The rows of a group lie close to one hidden flat surface of 10 dimensions, which may be shifted away from zero. Surfaces can cross.
Known rows, each followed by its group:
[  9  32  -1  -3 -10 -20  19 -22  28  -1   1  -3   3   2  -2 -19] | k_937
[ -4   2  19 -11  15   5  13  12  -5  -5 -20  -5 -19   4 -20   1] | k_937
[  2   4 -16  11  10  12  -1 -19  -6  -2 -17 -14  10   5  10  12] | k_282
[-15  30  -7  12  22   5  11 -25   3 -10  -7  18 -22   1  -5 -21] | k_322
[ -5  26 -11  -7  -6   4   0  -1   6  25   4  21  15 -12 -34   6] | k_323
[ -2   0 -20  -1  -8  16   0   2   6   6   5  13  -1  -1 -13  11] | k_937
[-36  22   2  31  21   1  -3 -24   6 -29   8   8   5   1  14   5] | k_323
[ -8  -3  -4 -13   7  -7  -1  28  -3  13  11  -5   2  -4  -6  -9] | k_322
[-12  24  -4  23   7   2  -4  -9  12  -1   0   5   4   5   9  -6] | k_323
[ 10  -2   6 -27   5  -3  -3   5  -2  -1 -14 -14  -2   3 -13   2] | k_916
[ -4   3  -7 -15   9   3  -4 -22   6 -13   2  -4  -4   8  -7  -8] | k_282
[ -8   3  -4  -9  16 -14 -18   4 -10   9  -2  -7   7  -1   9   3] | k_323
[  1  -1  11  -7  -9 -34   1  17  19  -5  -1  -9 -14  13  26   7] | k_937
[ -2   1   5 -31  25   6 -13  -8  -5   5  -5  -1 -17  12 -24 -24] | k_282
[ 12   0   1   1 -16   6   1  11   0  -2  10   5   9 -15  -6 -12] | k_322
[-10  -8 -11   9   6   9   8 -19 -12   3   5  -3  13  -1  -1  12] | k_322
[ -2  -4  -7   3  -3 -18  14  -5   5  13  13  -2  -8  10  15 -10] | k_916
[ 13 -13  -4  13 -23  -1  28  -7   9 -19   2 -13   8  -1  16  15] | k_322
[  3  13   4   4  -6   2 -14  -2  14 -15  -3  -1   6   0   5  -2] | k_937
[ -3 -14  11  -4   2   0 -23  38   3   8  11 -11   1   8  10  -9] | k_322
[  0   6  11   8  -8   0 -13   5  20  21   0   6  -1  19   0   2] | k_808
[ 14  -7  15   7 -11  18  -2   6  -2  -9  -6   1   7  -8  -9  -2] | k_282
[ 11  25   3  11  -6  19  -6   9   6 -21 -15   9   6 -21 -10  -7] | k_282
[ -4  -3  -1 -33  -4 -22  -1   1  14 -13  15 -11   3   4  -5   3] | k_808
[ -2   3   7  11  -1  10 -18   7 -20  38  -3  11  30 -14 -17  19] | k_808
[  3 -12   2   1 -13  13  -2  11  25 -30 -10 -18  -2  18  10  26] | k_937
[-26   1  10  17  14   3   6   8 -10  18  -6  10  -3   5  -7  26] | k_323
[  6 -10   4 -26  -8 -24 -36  -2  -7  10  27  11   9  -8   7 -15] | k_323
[  1  11  -1  -4   7  12 -30 -21  17  -8   1   1  -1  17   1 -17] | k_282
[ -9  -3   1  -9  10  -3  11   7  -4  -1   5 -10   4  -2 -11  -2] | k_916
[ -5  -1  17   7   3  12 -27  12  -4  -1   0  -2  21  -5  -3   7] | k_808
[  2   3  -4  -3 -10 -12  10  11   3  12  -1   8  -5  -3  -2   9] | k_916
[ -1   5  -9   6 -10   3   7 -22   9   9  14  11   5   3  -5  -4] | k_808
[ -1  15  -6  -1   1   6 -17 -15   1 -16  -1   0  23 -12  -4   7] | k_808
[-18  15  -2   6  22   0  -4   4 -17  27  -2  14  -1  -5 -13  -1] | k_323
[  1 -11 -12  -5   6  -1 -16 -29  -9 -13  26  -1   5  -2  15 -29] | k_937
[  1  -7  14 -12  -3 -15   3  16  16  23  16  -9  -8  21  -1 -22] | k_916
[  1  -8  17  29   8  -7  19 -11 -16 -12  -9 -10  -5  -2  30  -9] | k_937
[-23   7  -5 -20  25 -18  -8  -1 -11   7   3   9 -13   0  -8   3] | k_322
[-20   0  -3   0  -1   0  -4  11   1  14  15  11  10  -2 -13  19] | k_916
[ -7   9  18  16 -10   2 -18  18  13   1   0  18  -1   2   2  11] | k_323
[ -2   0 -10  -3   2  24  -6   0   5 -14  -3   3  -1   1 -14   4] | k_937
[  1   1   3   0 -11  -3   5 -20  25 -43  11  -6  -3   6  14  -7] | k_282
[ -5  -2   7  -7  11 -10  10   4  -3 -15   5  -6 -12  -2   4 -18] | k_808
[ -8   2   6  -9   9   0 -11   1  15   8  -7  -8  -5  24  -3   7] | k_323
[ -1  -4   6   1  10   5  -5   0  -2   1 -11 -11  -1  10   2   4] | k_323
[ -9   1  -1  -1  23   9  18 -11  -2  -2 -13   3 -34  17  -8 -13] | k_916
[ -7  -5  12  -8  21   7   2   4 -22 -12   2 -14  12 -14 -11 -14] | k_808
[ -4 -11  -1  12 -12  -7   7   6  -2  23  11   6   6   4   8  15] | k_916
[-11 -17  15 -20  12   1  -2  -1  -4  13   2  10 -25  18 -18  -1] | k_282
[ -4 -16  -4 -16   4   4  18 -11 -10  22  -3  -3  -1  10 -22  16] | k_916
[ -5 -12  15  20   5  -3 -10  13 -15  18  15   0   7  -2  18 -18] | k_916
[-20  -6   7  14  15  14  -2   2 -14  20 -10   4   5   7 -11  28] | k_323
[  1 -13   4   6 -12   6  11 -25  10   5  13   4   1  15  -3  -3] | k_323
[ 20  13   2 -15  -3  10   0  -3   9   6 -22   2 -15   6 -19 -11] | k_916
[ -8  15  -7 -12   3  -6  29   0   8  -8 -14   3 -14  -3 -20  20] | k_322
[  0  13   5   3  -9  -1   9   8  25 -15 -11   8 -22  10  -2   7] | k_808
[  4   3   7 -11   7   6 -11  22 -10 -13   3  -1   2 -18  -9 -24] | k_322
[-11 -12  11  -8  31  -1   9 -11 -14 -18 -16 -23 -14  14   6  -2] | k_937
[  2  -6  -6  19 -11  -1   2 -25  -7  24  25  23  -3   1   8 -22] | k_282
[-12 -23  27  16   9  23 -24  14 -19 -24  20   4  12 -13   3 -12] | k_808
[  9 -15  27 -16  11  12   0 -37 -11 -12   6 -11   4   5 -18 -33] | k_937
[ -3 -14  -2 -12 -11  -9  17 -18 -16   8  25  16  11 -18 -17   4] | k_323
[ 29   9  -6 -18  -4   3  -2   6   0  -5 -16 -25  16 -12  -4 -18] | k_282
[-19  -6   3 -10  14 -19  11  23  -7  -7  -2   0 -20  -2   5  14] | k_916
[  4  25  10 -29 -11  -1 -16   6  14  -7  -4  28  -9 -14 -37  -3] | k_322
[  4 -29  -5  11 -17  13 -12 -25   0   2  19  -2  21  10  11  15] | k_937
[-11 -13   9   0  12   1  -7 -14  -3  -1   7   4 -19  17   6  -9] | k_808
[ -3  -8  15  -5  -4  -1 -23  15   3   6   3   9  -4   7  -2   7] | k_322
[ -5   0 -18   3   1 -21   8 -10 -11  16   7   9  -4  -3  15   7] | k_282
[ 12  -6  -9 -13 -14  -3  -7 -12 -19   6  32  23  13 -31 -12 -27] | k_937
[-14  19  -2 -15  10   0 -24 -25  10   7   5  26  -8   8 -21  -1] | k_322
[ -7 -16   3  11  10   4  20 -10 -24  13 -14  -2   0   2  -1  27] | k_808
[ -5  13  -2  11   3  -6   4   2 -12 -24  -6   8   1 -24  10   7] | k_322
[ -1   3 -11 -13   6 -10 -17  -7  -9  -1   2  -3  10  -7   5   4] | k_282
[-19  -4  10 -11   3  -6  -5  28  13   4  -2   1  -8  14 -10  28] | k_916
[ -8  13   2 -18  19 -19 -32  -4  -4  -9  -8   0  -5   0  10   0] | k_808
[ -5   7   0   9   7  -6 -13  -7  -1  -3   5  12 -13   1  15 -15] | k_282

New rows. What belongs after each?
[ -5  -8  11   0  16   9  14   3 -19  -6  -8 -22  17  -9 -11   1] | k_808
[ -6  -8   8 -18  17   6 -13   7 -14  -7   1   5 -13  -2 -11 -12] | k_937
[ -7   0  18   8  21  21 -18   0 -12  -8 -15  -5   4   1  -8   2] | k_808
[ -7 -10  -1   1   1   5  18  -9  14   5   4 -14  -2  24  -4   5] | k_916
[  1  -1  24   7   4 -17   2  -1  -3  -6 -11 -11   2   3  15   7] | k_937
[-18   4   8   7  16   7  10 -16 -14 -25   5   8   2 -15 -10  -3] | k_323
[ -6  11  -5   2   1  -3   2 -24  -2 -16  -2  13   0  -8  -2  10] | k_322
[ -2  27  -8   4  -2   6   9  12  10  -8 -12  19 -12 -12 -15   3] | k_916
[  0   1   7   9  -4  -1  18  -5   4 -23 -14   0 -13   0   8  15] | k_322
[ -9  -5   1   4  12   3  -6 -18 -11  18 -16   7  -8  15  -2  26] | k_808
[ 19   0  -1  -1  -6   1   3  -7  -5  13 -10  -2   1  -3   0 -10] | k_916
[ 17  11   2   7 -10   0  -7   3  15   1 -32  15 -35  15  14  10] | k_916
[ -8   3  -3   1   8  13  -8 -27 -12  -1  11  11  17 -10 -19  -6] | k_323
[-13   8   7  11   1 -18   2   2  -5   4  17  20  -9 -10   9 -11] | k_323
[  2 -11   2 -20   8   1 -11 -10 -13  20   6  -6  11   3 -16  -8] | k_916
[  2  10  -7 -17  -5   2  26  -3   6  -1  -5  -7   9  -7 -31  10] | k_808
[ -7 -17  -9  -4   4 -13  23 -21 -15   1  -2 -11   2   3   7  24] | k_808
[ -8  -9   1  14   1  -2  24  12 -26  33  -3  13   1 -13  -9  22] | k_323
[ -5 -18  15   9   6   2  13  20 -12  -3 -10 -16   2   2   7  18] | k_916
[ -5   8  11  -6   8  -6 -14  17 -12   9  -2  10   0 -14  -8  -7] | k_808
[  4  -2  -7 -15  -7 -13   2 -16   7 -12  12  -5   2  -1   5  -6] | k_282
[ 11  -4  12  -9   1  -1   9  16  -1  -5 -15 -17  -2   0  -4   0] | k_916
[-16  12 -12  13   6  -4  -6   1  -2  68   5  20   3  15 -11   7] | k_323
[ 25 -12   3   7 -23 -11   6  -8   8  19  13 -22  24   7  22 -15] | k_916
[  9  -1   6 -16  -5   0  16  -5   0 -16  -3  -7   4 -11 -16  -1] | k_937
[  1  16  14 -11   6  -8 -20  -9   8   4   7  10  -8   4  -6 -32] | k_937
[  4  24 -21  -6   3  -3   2 -26  18  17   8   0   3  10  -8 -29] | k_323
[  8  13  -4  14 -12  34   7   5  33  -2  -2  -7   7  15 -17 -10] | k_322
[-10  15  -8   1  10  -3  -9  -9  14  11  -1  -5   3  17   2  -2] | k_323
[  4  -5 -12 -32  -5 -33   0   5 -13  26   6  11  -7 -10  -5  11] | k_916
[ -9  -9   9 -17 -17 -22  -4   5   5   0  21  15   7  -7  -9  22] | k_323
[ -8   1   5 -14  15  -8  -9   1 -13  -6   1   3  -3  -9  -6  -5] | k_808
[ -3  -6   3   3  -1 -28 -14 -10  -5  -1  12  -4   8   0  31   1] | k_937
[-10   0  -2   5  -1   5 -14   7  -3   0 -14   6   7  -1   0  39] | k_282
[ -3  -8  10  17  -9  -3 -16  -6   0   9  15  13   4   5  15  -1] | k_323
[  0  14 -10 -28  10 -10 -11 -15  10  -3  -2   2 -13   8  -9 -14] | k_916
[  2  -2  -9   7  10 -17   1  -3 -27 -11 -16   7 -18 -15  26   8] | k_916
[  6 -10  24 -15  -9  18 -19  -7  19 -36  -1  -5   3  10 -13   4] | k_323
[ 15 -13  14   7 -13  10  14   4  -9   1   2   5  -2 -11  -7 -11] | k_282
[ -7  -9  14  12   7  13 -13  -2 -10   9   9   6   7   2  -3  -8] | k_808
[ 11  10  -3   6  -8   2 -18   0  12  -9  -7 -11  14   2  15  -1] | k_323
[  1  25  -2   1  -1  -3 -16  -5  13 -11 -12  10  -4  -2   3   4] | k_808
[  1  11  -5  -3   1   0 -18  -8  13   0  -2   3  -2  10   4  -6] | k_282
[  0   8 -13   1  -8  -8  -4 -26   7 -22  16   3  10  -9  12  -6] | k_282
[ -8   9  -4 -11  13  -6  -8 -19   5 -13  -9   8 -20  10   0   3] | k_808
[  7   1  -1 -14   2   0  -9   1  -7  -5 -15  -3   1  -6  -6  12] | k_916
[  4  -9  -3 -21  -6  -9  13  -4  15  -6   7 -33  19  11  -4   5] | k_916
[ -4   5 -14 -10  -8 -22  14  -2 -11 -14  21  21  -5 -30   0  -6] | k_808
[-11  18 -11 -12  11  11  14 -15  10 -23 -15  -7   2   1 -24  18] | k_322
[ -2   1   2  21  -1  -8  16  -3  -9   1  13  12  -7 -11  15 -21] | k_808
[-13  35   4  10  14   0  16  11  -7 -14  -3  22 -11 -29 -16 -22] | k_323
[  8   2  10  10 -24 -15  17   4  12  10  -2   0   7   0   6  18] | k_937
[ -1   1  20  -6  -6 -11 -23  14  11  10  -2   6  -3  11   3   9] | k_937
[-20  -6  17 -22  13 -18 -27   4  12 -20   4  -9  -6  19   9  15] | k_323
[ 13   4  -2  -2  -2  10  13  -2  -2  22  -7   4  -8   2 -17 -15] | k_282
[-11  12   0 -15   8  -4  20  14  -2  -1 -13   7 -13  -9 -26  15] | k_322
[  5   1  12   8  -7  -5   7   0   3 -13  -9 -10   9  -3   7  14] | k_937
[ -7   1  -8   9  -5 -16  22 -12   4  15  12   4  -2   5   9   0] | k_323
[ -3  18  15  -4   0  -2   1  16   7 -26 -23  13 -19 -10  -9  16] | k_322
[  3  13   7 -20  20   8  21   7  -7 -12 -10 -13  -5 -12 -28 -30] | k_916
[ 13  -5 -12 -15  -6   1  -5 -21  -5   5  -9  -8  16   0  -6  17] | k_916
[ 14 -13   5   8 -13  -4   4   5  -3  10 -10  -9   5   4  16  15] | k_916
[ -9 -32 -12 -30   0  -9 -15   2 -13   4  17  -4   5   4  -1  23] | k_937
[ -2  23  -3  22  17  23 -11 -28  -8  -9 -11  13  -1  -7  -6 -18] | k_808
[ -6  -7 -16   9  -8 -11  11  -4  -2  22  19   4   9   1   9   5] | k_322
[ -4   5  -9 -18   6 -29  40   9  -3   8  -3  -9 -15  -4  -3   0] | k_323
[-19  -5  -3 -12  24   2 -31  15 -24  -2   7  -5  19 -13  -3   7] | k_322
[-17  -2 -10  -9  16   7  -9 -13 -13 -17  -2  -3  11  -7  -7  20] | k_916
[ -3  19  -4  16  -5 -18  -6  -5  24   5  13   6  -8  12  25 -20] | k_323
[-15  -1  14   2  19  -4  -8  -7  -6 -20   3  -1  -8   1   9 -10] | k_323
[  6  26  -5  -8 -23 -16  -2  18  19 -16  11  18   5 -25  -7  -3] | k_808
[ -3 -10  17  -9  -6   1  -9 -10  25 -19   9   0 -16  25   2  -5] | k_282
[ 12  -9  22 -11 -19 -12   2  13   9   0   2   1  -2  -2  -5   1] | k_937
[ -7  13 -10 -10   4   8   0  10  -4   7   3   6  10 -15 -25  -3] | k_322
[ -3   8   1  -2  -6 -12   0  13   9  11  -2   7  -5   3   0  12] | k_937
[  7  16   5  20  -1   4  23   3   6  12 -12  -9   5   1  -2 -10] | k_808
[ 4 -3  6 12 -1  2  8  7 -1  2 -9 -1 -9  5  9 -1] | k_916
[ -7 -11 -10  -1   6 -10  15  -6 -12 -16   3 -16   8  -7  15  11] | k_322
[ 18   8 -10   9 -21  -4   8  -9  16   7   0   0   6   2  10  -1] | k_916
[  8  14 -10  -9   3  -9   4  -2   3 -15  -9 -11  -1  -9   4  -8] | k_282
[  4 -14   0   9   2  10  16  34  -8  16  13 -13   0  -3   2 -29] | k_322
[-12 -26  19  13  15  21 -14  -1 -23  10 -10   8  -7  11  -3  18] | k_282
[  2   6   5   1   1 -10   3   7  -2  19 -11 -12  14   1   0  14] | k_808
[  1   6  -1   4   3   2   3  -1 -17 -10  -1   3  13 -24  -2  -1] | k_323
[ -5  -2  18  23  11  -1 -11  22 -31   5  -5   1  12 -23  13   0] | k_808
[ -4 -10   6 -11  -4 -13 -11   2 -11   4  11   7   9 -10  -2   9] | k_323
[-12   5   0   1  -5   1 -13   3  20  13   8  14  -7  20  -4   8] | k_916
